There are 9 hidden switches. A switch that is on adds its own fixed numbers to the row, and there is some noise. The rows also spread widely along 9 directions, which tell nothing about the answers.
Known rows, each followed by its switches (1 for on, 0 for off):
[  7 -25  22 -10   0 -13  12 -15   8 -29   9 -10  -1  -8 -11  -2 -12  -5
  -9  22   4   5  12  17 -24  12  -5  24  -1  -8 -16  14   1   3 -17   5] | 0 0 0 0 0 1 1 0 0
[ 12  17   7 -10 -27   6  31  -1   9 -32 -17   6  -9 -34 -34 -20 -21  21
 -48  22  18  26   8  39 -40  -7  34   0 -10  -4 -20  -5 -30   1  -9   6] | 0 0 0 1 0 1 0 1 0
[-25 -13  -2   6  -4  -5   4  -1  33 -29  -3  -2   6 -39  13 -18 -17 -14
  27  14 -21  -8  14  -7 -18  -2 -29  -6  34  -4   0  18 -17 -19 -23   6] | 0 1 0 0 0 0 1 1 0
[  3  -1  21 -20  -4  31   7  -9  21 -61  -9  -5 -21 -26  -4   0 -10   9
 -10   0  -4  28   4  20 -27  -8  32  21  -1   3 -15   4 -42 -21 -40  18] | 1 0 0 0 0 1 1 1 0
[-20 -38  32  -6   5 -19  15  11 -11 -21  31  -5  10  -3   6 -14  -7 -19
   1  16 -17   4  17  13 -44   2 -33  39  11   7 -27  28  -9  19 -29   7] | 0 1 0 0 1 0 0 0 0
[-11 -13  12  11   0  -4  16  13  12 -50  10  11  -4 -29 -10 -15 -13   2
  -9  14 -12  19   8  23 -24  -3  -9  39   3  -7 -11   6 -21 -20 -40  17] | 0 0 0 0 0 1 1 1 0
[ 25  18  14 -17 -21  28 -10  23  52 -33 -25 -26  -9 -34 -16 -35   1  14
 -21   6   7  16  -6  14 -20  12  62 -14   0  -6 -25   6 -23 -20 -33 -22] | 0 0 0 1 0 1 0 0 0
[-16 -34  14  14  27   2  14  14  45 -43  13 -22   1 -50  17 -49  -8 -23
 -14  20 -24   6  24   7 -59   1 -23 -23  38  18 -37  30 -40   9 -67   5] | 1 1 1 0 1 1 0 0 0
[-18   1   1   4  15  37 -12 -21  53 -19 -34 -14 -14 -28  30  -7  -7 -11
  13   6 -19   1  21 -12  -4 -11  10 -28  37  10  -4  -6 -42 -28 -30  10] | 1 0 1 0 0 0 1 0 0
[-31 -30  30  -4  -5   4  16  -4   1 -16  13  20  11  -1  24 -14  -3   4
   1   8  -1  -8  15  37 -35  -6   0  57  18   9 -14  -6 -15  -3 -37   4] | 0 0 1 0 0 1 0 0 0
[  6 -17  52   4  -9  -2  32  17   5  13  -8  -7  16 -12 -10 -54  16   7
 -41  10  17   2  29  51 -34  20  22  42 -15 -10 -37  -4  12  13 -22  -7] | 1 0 1 0 0 1 1 0 0
[  1  21  11  21 -15   9  11  31  21   8 -30 -10   1 -29 -11 -36   2   2
  -8   8  -2   8  21  22  -4   1  10   6 -10 -13 -12  -4 -12 -11 -10  -1] | 1 0 0 0 0 0 1 0 0
[ -2  -4  26  -6 -10   6  16 -14  29  10 -14 -11  14 -16   3 -23   3  -1
  -8  12   9  -3  11   6 -13  17  14   0  19  -6 -10  -3   2  -4 -11  -7] | 1 0 1 0 0 0 0 1 0
[-12 -27  22  -8  -8  -4  -9   3  36 -15  -1 -22  14 -19  21 -25  -1 -17
  33   3 -18 -19  10 -10 -15  16  -9  10  30  -5 -11  27   6 -13 -26 -13] | 0 1 0 0 0 0 1 0 0
[-16   6  18 -12 -25  35 -22  24  60 -48  -5 -14  -2 -40  11 -27   7  19
  25 -16 -15  -1  -6  14 -13  -6  37  -1  19   7 -12  15 -40 -34 -51 -12] | 0 1 1 0 0 1 0 0 1
[-31   7  25 -16 -28  22  13   1  32 -24 -13   1   6 -48  -2 -28  -8  21
  -7   2  -3  -2  24  17 -29 -10  17 -10  20  12 -24  -1 -43 -14 -16   2] | 0 1 1 1 1 1 0 1 1
[  9 -24  21 -23  19  14  26 -60  19 -41 -10 -12 -15 -21   0   5 -25 -11
 -34  31   5  18  19   3 -41  -4   5 -22  14   1 -25   0 -31  12 -14  26] | 0 0 1 0 0 1 1 1 0
[ -3 -19  -5   2 -15 -14  28 -19  38 -24  -8   1  10 -29   6 -31 -16  -3
 -19  30   9 -18   7  32 -47   6   8  -6  32  14   2   3 -10   3 -25 -15] | 1 0 0 0 0 1 0 0 0
[  3  -1  24 -12   7  20   4 -10  17  -4 -19 -23 -11 -10   3  -8  -9 -11
 -25  21  -3  13  14  -3 -24   1  20 -14  10   4 -29  -3 -24  13  -9   3] | 0 0 0 0 1 0 0 0 0
[ -8  33 -12  23 -34  10   7  28  30 -27 -21   0  -8 -41 -25 -19 -11  17
 -20  10  -9  12   4  34 -18 -19  12 -14  -4  -5   2   2 -41 -12 -11  -4] | 0 1 0 0 0 0 0 0 1
[  5  22  29 -15 -16   2  -6   7 -11 -25  12  -8 -14 -12 -47  18 -13  10
   2   6   1  33   8  -7  16  18   2  25 -26 -18 -13   8 -13 -17  -4  19] | 0 0 0 0 1 1 0 1 0
[ -4   0  39 -32 -24  39  46   2 -28  -1 -38  -2  -8  -9   6 -19 -12   6
 -16  -2  14  22  24  44 -50 -33  35   6 -27   9 -50   0 -33  33  -7  17] | 0 0 0 0 0 0 1 1 0
[  1  -8  -1  -9  -4 -12   3 -50  20 -12 -10  -4  -6  -6  -7  20 -25 -10
  -6  29   3  -7  12  -7  -4   7  -9  -4  18  -6  13  -6  -4  -6  18   8] | 0 0 0 0 0 0 1 0 0
[ -3  26   3   5  -3  26 -39  -1  51 -28 -15 -11 -12 -22  -1   3   3   6
  11   4 -12   9   0 -12  18  12  35   6  24 -12  10 -16 -26 -47 -23  -7] | 0 0 0 0 0 1 0 0 0
[-17  33  43 -16 -36  50   3  48 -10  -3 -26   9  -3 -11   0 -26  11  24
  13 -29   4  26   7  36  -4 -21  51  40 -26  -6 -32  -4 -31 -13 -29   8] | 0 0 1 0 0 0 0 1 0

New rows. What belongs after each?
[-29  -1  37 -21   6  42 -18  -8  26   3 -31 -13  -7  -9  29 -12   1  -6
  13  -5  -8  -3  25 -10   0  -2  28  10  22   5 -23 -17 -25 -15 -10  10] | 0 0 1 0 1 0 1 0 0
[ -6  12  25   2   7  29  24   2  26   9 -42 -24  -6 -35   2 -36   4  -5
 -61  19  -6  17  44  17 -55 -13  30 -32  21  13 -41 -18 -47  22  -8  -1] | 1 1 0 1 1 0 0 0 0
[  1  17  -3  -7 -35  -4   9 -10   5  -8 -23   2  -7 -17 -24  -1 -27   7
   9  14  11  -4  13  13   0  -3   0  -7 -12  -7   7   6  -6  -4  19   5] | 0 0 0 0 0 0 1 0 0
[-33 -11  33  -6   0   8  30 -12 -23   1 -10  18  10  -6   9   6  -4   3
   3   9  -5   5  44  12 -18 -13 -12  42   7  -3 -28 -19 -23  -7  -6  23] | 0 0 0 1 0 1 1 1 0
[ 11   0   7  -5   8  18  17  -6   6  -7 -20 -31 -10 -11   2   4 -12 -18
  -3  19  -6  18  15  -7 -27 -10   0 -36   1  -1 -32  15 -30  20 -18   9] | 0 0 0 0 0 0 0 0 0
[-13  -9  27  -2 -15   6  37  -9   0  31 -40   2  15  -6  14 -38  -1  -3
 -31  19  14 -13  32  42 -43  -9  20  15  10   1 -26 -22  -1  25   8  -8] | 0 0 0 0 0 0 1 0 0
[-25  19  24 -40 -46  40  19 -24  -7  -2 -53  14 -11 -20   3 -17 -25  21
  -6   1  24 -13  34  46 -34 -24  50   3  -3  22 -19 -29 -37  13  27  12] | 0 0 0 0 1 1 1 0 0
[-20   2   5   9 -28 -21  -5  19  34  16   4 -16  26 -26 -13 -16  -8  -2
  38  15  -7 -30   8 -21  22  25 -31  -6  12 -15   3  20  16 -22  -3 -19] | 0 0 0 0 1 0 0 0 1
[-26  -4  -8  25 -30 -30  33   2  18 -39  15  26   3 -41 -23 -24 -28  15
 -34  26  -3  -1  12  50 -44 -13 -29  11   7  13  13   9 -33   0  -9  12] | 1 1 1 0 1 0 0 0 1
[-35  -3  22 -29 -44  26  18  -5  19 -41 -19  25   4 -29  28 -37 -10  20
   0  -9   5  -8   5  58 -60 -24  49  31  32  25  -8 -12 -39  -4 -25  -7] | 0 1 0 0 0 1 0 1 0
[-12  21  25 -23 -23  23  -8 -12  22 -25 -17  11  -6 -11  -7   4   0  18
 -13  -2  -5  19   5  12 -14  -3  45  28  18  -4   5 -18 -28 -28  -1  -1] | 0 1 0 1 0 0 0 1 0
[-25  -3  -1  20  25   6 -24 -32  38 -28   1   9  -6  -7  19  23  -1  -6
   2  22 -23  -1   9 -14   5   4  -2  28  52  -7  20 -30 -30 -42 -26   6] | 0 0 0 0 0 1 0 0 0
[-17 -24   7 -10  -7 -21  11  -3  -3 -99  53  32 -12 -18 -20  23 -23  11
  -9  12 -19  35  -6  26 -43 -12 -19  65   7   7   6  26 -41 -28 -53  27] | 0 1 0 1 0 1 0 1 0
[-14  -8  63 -31   0  41  16 -15  -6  20 -34  -5   6  12  25 -13  15  -2
 -18  -4   6  11  23  19 -25  -5  49  46  10  -6 -38 -31 -10   7  -7   0] | 0 0 0 0 0 0 1 1 0
[ -2   3  13   1  18   9  29  -9   0 -26  -5 -10 -16 -20 -16   8 -16  -6
 -48  28  -8  41  26   0 -34 -10  -6  -5   3   2 -28  -3 -47   2 -19  28] | 1 0 0 1 1 0 0 1 0
[-26  13   9 -11 -49   3  28  -2  -1 -10 -22  20  10 -27   1 -22 -20  11
   8   4   7  -8  14  38 -35 -17   8   6  10   7  -3   0 -20   7   7  -2] | 0 1 0 0 0 0 0 1 0
[-20  -2  21 -13 -14  26  40   6  -7  -6 -34   5   0 -22  13 -22 -12  -1
  -8   7   1  11  30  25 -42 -30  13   1   1   5 -36  -2 -37   8 -16  15] | 0 0 0 1 0 0 1 1 0
[ -3  11  11  -2 -20   0  12   8  34 -13  -5 -19   8 -33 -20 -11  -9   5
   1  12  -5   6   3  -6  -2  13  -2 -13   3  -6  -9  16 -16 -17 -14  -6] | 1 0 0 0 1 0 0 1 1
[-14  -8  -2  19   7  -3  -4 -14  48 -12 -12  -9   8 -29  11 -15  -5 -10
  11  20 -13 -17  24  -5   1  14  -9   4  38  -4   9  -8 -10 -29 -19  -2] | 1 0 0 0 0 1 1 0 0
[ 21 -19  55 -26  15   4   4  -8  21   9   6 -41  15  -8  -9 -11  15 -11
  -5  16   2  14  17 -27  -1  39  12   1   5 -23 -48  15  18  -2 -25  -7] | 0 0 1 1 0 1 0 1 0
[-26 -17   1  35  43 -15 -12 -43  52 -10  15  -7  17  -8  12  38  11  -8
  -1  35 -34  -8  26 -40  18  19 -36  16  59 -11  17 -26 -21 -51 -21  -1] | 1 0 0 1 0 1 0 0 1
[  3 -22 -12 -11 -23 -17  20 -19  20 -52   4   2  -7 -20  -8   0 -32  -1
   2  19   5  -2  -4  25 -32  -2 -10   6   6  12  16  28 -14  -5 -18   4] | 1 0 0 0 0 0 1 0 0
[ -3  15  22  23 -27 -11  25  58 -32  16   4   0  13 -13 -32 -24   3   9
   8   6   5  11  27  35  -5   4 -19  36 -39 -22 -31  15   1   8 -14   5] | 0 0 0 0 0 1 0 0 0
[-59   0   4  17   4  17   4   7  21   3 -22  13  14 -26  40  -1   2  -8
  56  -3 -31 -13  39 -26  11 -18 -28  19  44   2   3 -12 -33 -49 -28  13] | 1 0 0 1 0 0 1 1 0
[-33  -2   2  18 -37 -21  13  17  35   0  -8  11  26 -43 -10 -36  -7  13
  13  11  -7 -27  24  20  -5   1 -24   3  16  -8   6  11  -4 -25   0 -12] | 0 1 1 1 0 0 1 0 1
[-17  22  22 -14 -25  22   0 -13  -4 -10 -22   2 -10 -23 -13   7 -15   7
  22  -4  -5  14  27  -1   6 -11   1  -4  -6  -9  -5   0 -26 -10  15  29] | 0 1 1 0 0 0 1 1 0
[-27 -19   5 -30 -39   6   1  28  27 -83  26  21  -8 -36   4 -24 -23  19
  34 -10  -4   2  -8  35 -38  -9   6  36   6  34  -1  42 -40 -33 -67   5] | 1 0 1 1 1 1 0 0 0
[-24 -20 -31  61  41 -29  18   5  23   1   0 -19   8 -40  13  -7 -22 -45
  29  43 -39 -10  40 -40  -3  -5 -94 -45  35 -16 -10  24 -20  -5 -30  21] | 0 0 0 0 0 0 1 0 0
[ 20  18  31 -20 -31   6 -19 -12  41  -2 -24 -17  -2 -21 -30 -26  -3  10
 -21   7  13   2   6  14   4  31  41   2  -2 -19   2  -3  13  -9  24 -12] | 0 1 1 0 0 0 1 0 0
[  8  -1   9 -37 -20  15  13 -49  24 -52 -10   0 -16 -21 -10   8 -32  10
 -19  19  18  14  -5  17 -33  -3  28 -18   9   8  -4   2 -32  -2 -10  14] | 0 0 1 0 0 1 0 1 0
[ -2   5  34  23  20   8   3  30  31  25   0 -33  20 -20 -12 -10  25  -6
  -2  12 -21  22  20 -36  23  18 -13  -3   1 -37 -37   6  -5 -28 -33  -3] | 0 0 1 1 0 0 0 1 1
[ -9  -3  71 -16  12  33  12 -14  12  51 -31 -23  23   3  23 -30  30  -4
 -19   4  11  -1  37   2 -12  20  40  20  20 -18 -53 -35   8  11  -7 -11] | 0 0 1 0 0 1 0 1 0
[  4   1  18 -21 -10  22  -8   2  31 -41  -3 -13 -17 -27 -10 -20 -18   5
  -8   8   2  16   4  12 -26   2  25  -9   0  11 -22  14 -32  -5 -31   7] | 0 0 1 0 1 1 0 0 0
[-16  14  13   6 -26   2  17  17  21  -6  -7   5  12 -21 -15  -7   0  17
  -8  10  -4   8   7  11  -5  -5   7  18   3 -13  -6  -3 -18 -27 -15  -7] | 0 0 0 1 0 0 0 1 1
[ -4 -16  28 -40  17  36 -46 -26  26 -59  16 -21 -20  12  20  46   1  -2
  51 -12 -19  17  -9 -34  15   6  20  24  20   5  -4  19 -33 -38 -51  17] | 0 0 1 0 0 1 0 0 0
[-29  -3   2  19   9  19  -9  13  55 -50   3  14  -3 -39  20 -29  -2   4
  -2   5 -19  10  -2  14 -17  -5  15  26  41  -1   1  -9 -39 -45 -65   7] | 0 0 1 0 0 1 0 1 0
[-27  -8  44 -39 -27  42  32  20  -2  42 -56 -21  18 -19  34 -53   3  -5
  15  -8  12 -23  47  19 -45 -16  32 -17   8  18 -66   0 -17  28  -3  -9] | 0 0 0 1 1 0 1 0 0
[ -7   8  25  -1 -14   4  12   9  -6  -8  -1   5   1  -3 -12  -3  -3   2
  -6   8  -3  19   4  16 -10  -1   9  40  -7 -13 -12   0  -9  -7 -16   7] | 0 0 0 0 0 0 0 1 0
[ -7   2  14 -13 -18   6  -8 -21  27 -23 -19   2  -3 -17   1 -10 -11   2
  -9   9  -3  -3   9  16 -20   1  22  14  21   2   9  -9 -12 -11   8  -2] | 0 1 0 0 0 0 1 0 0
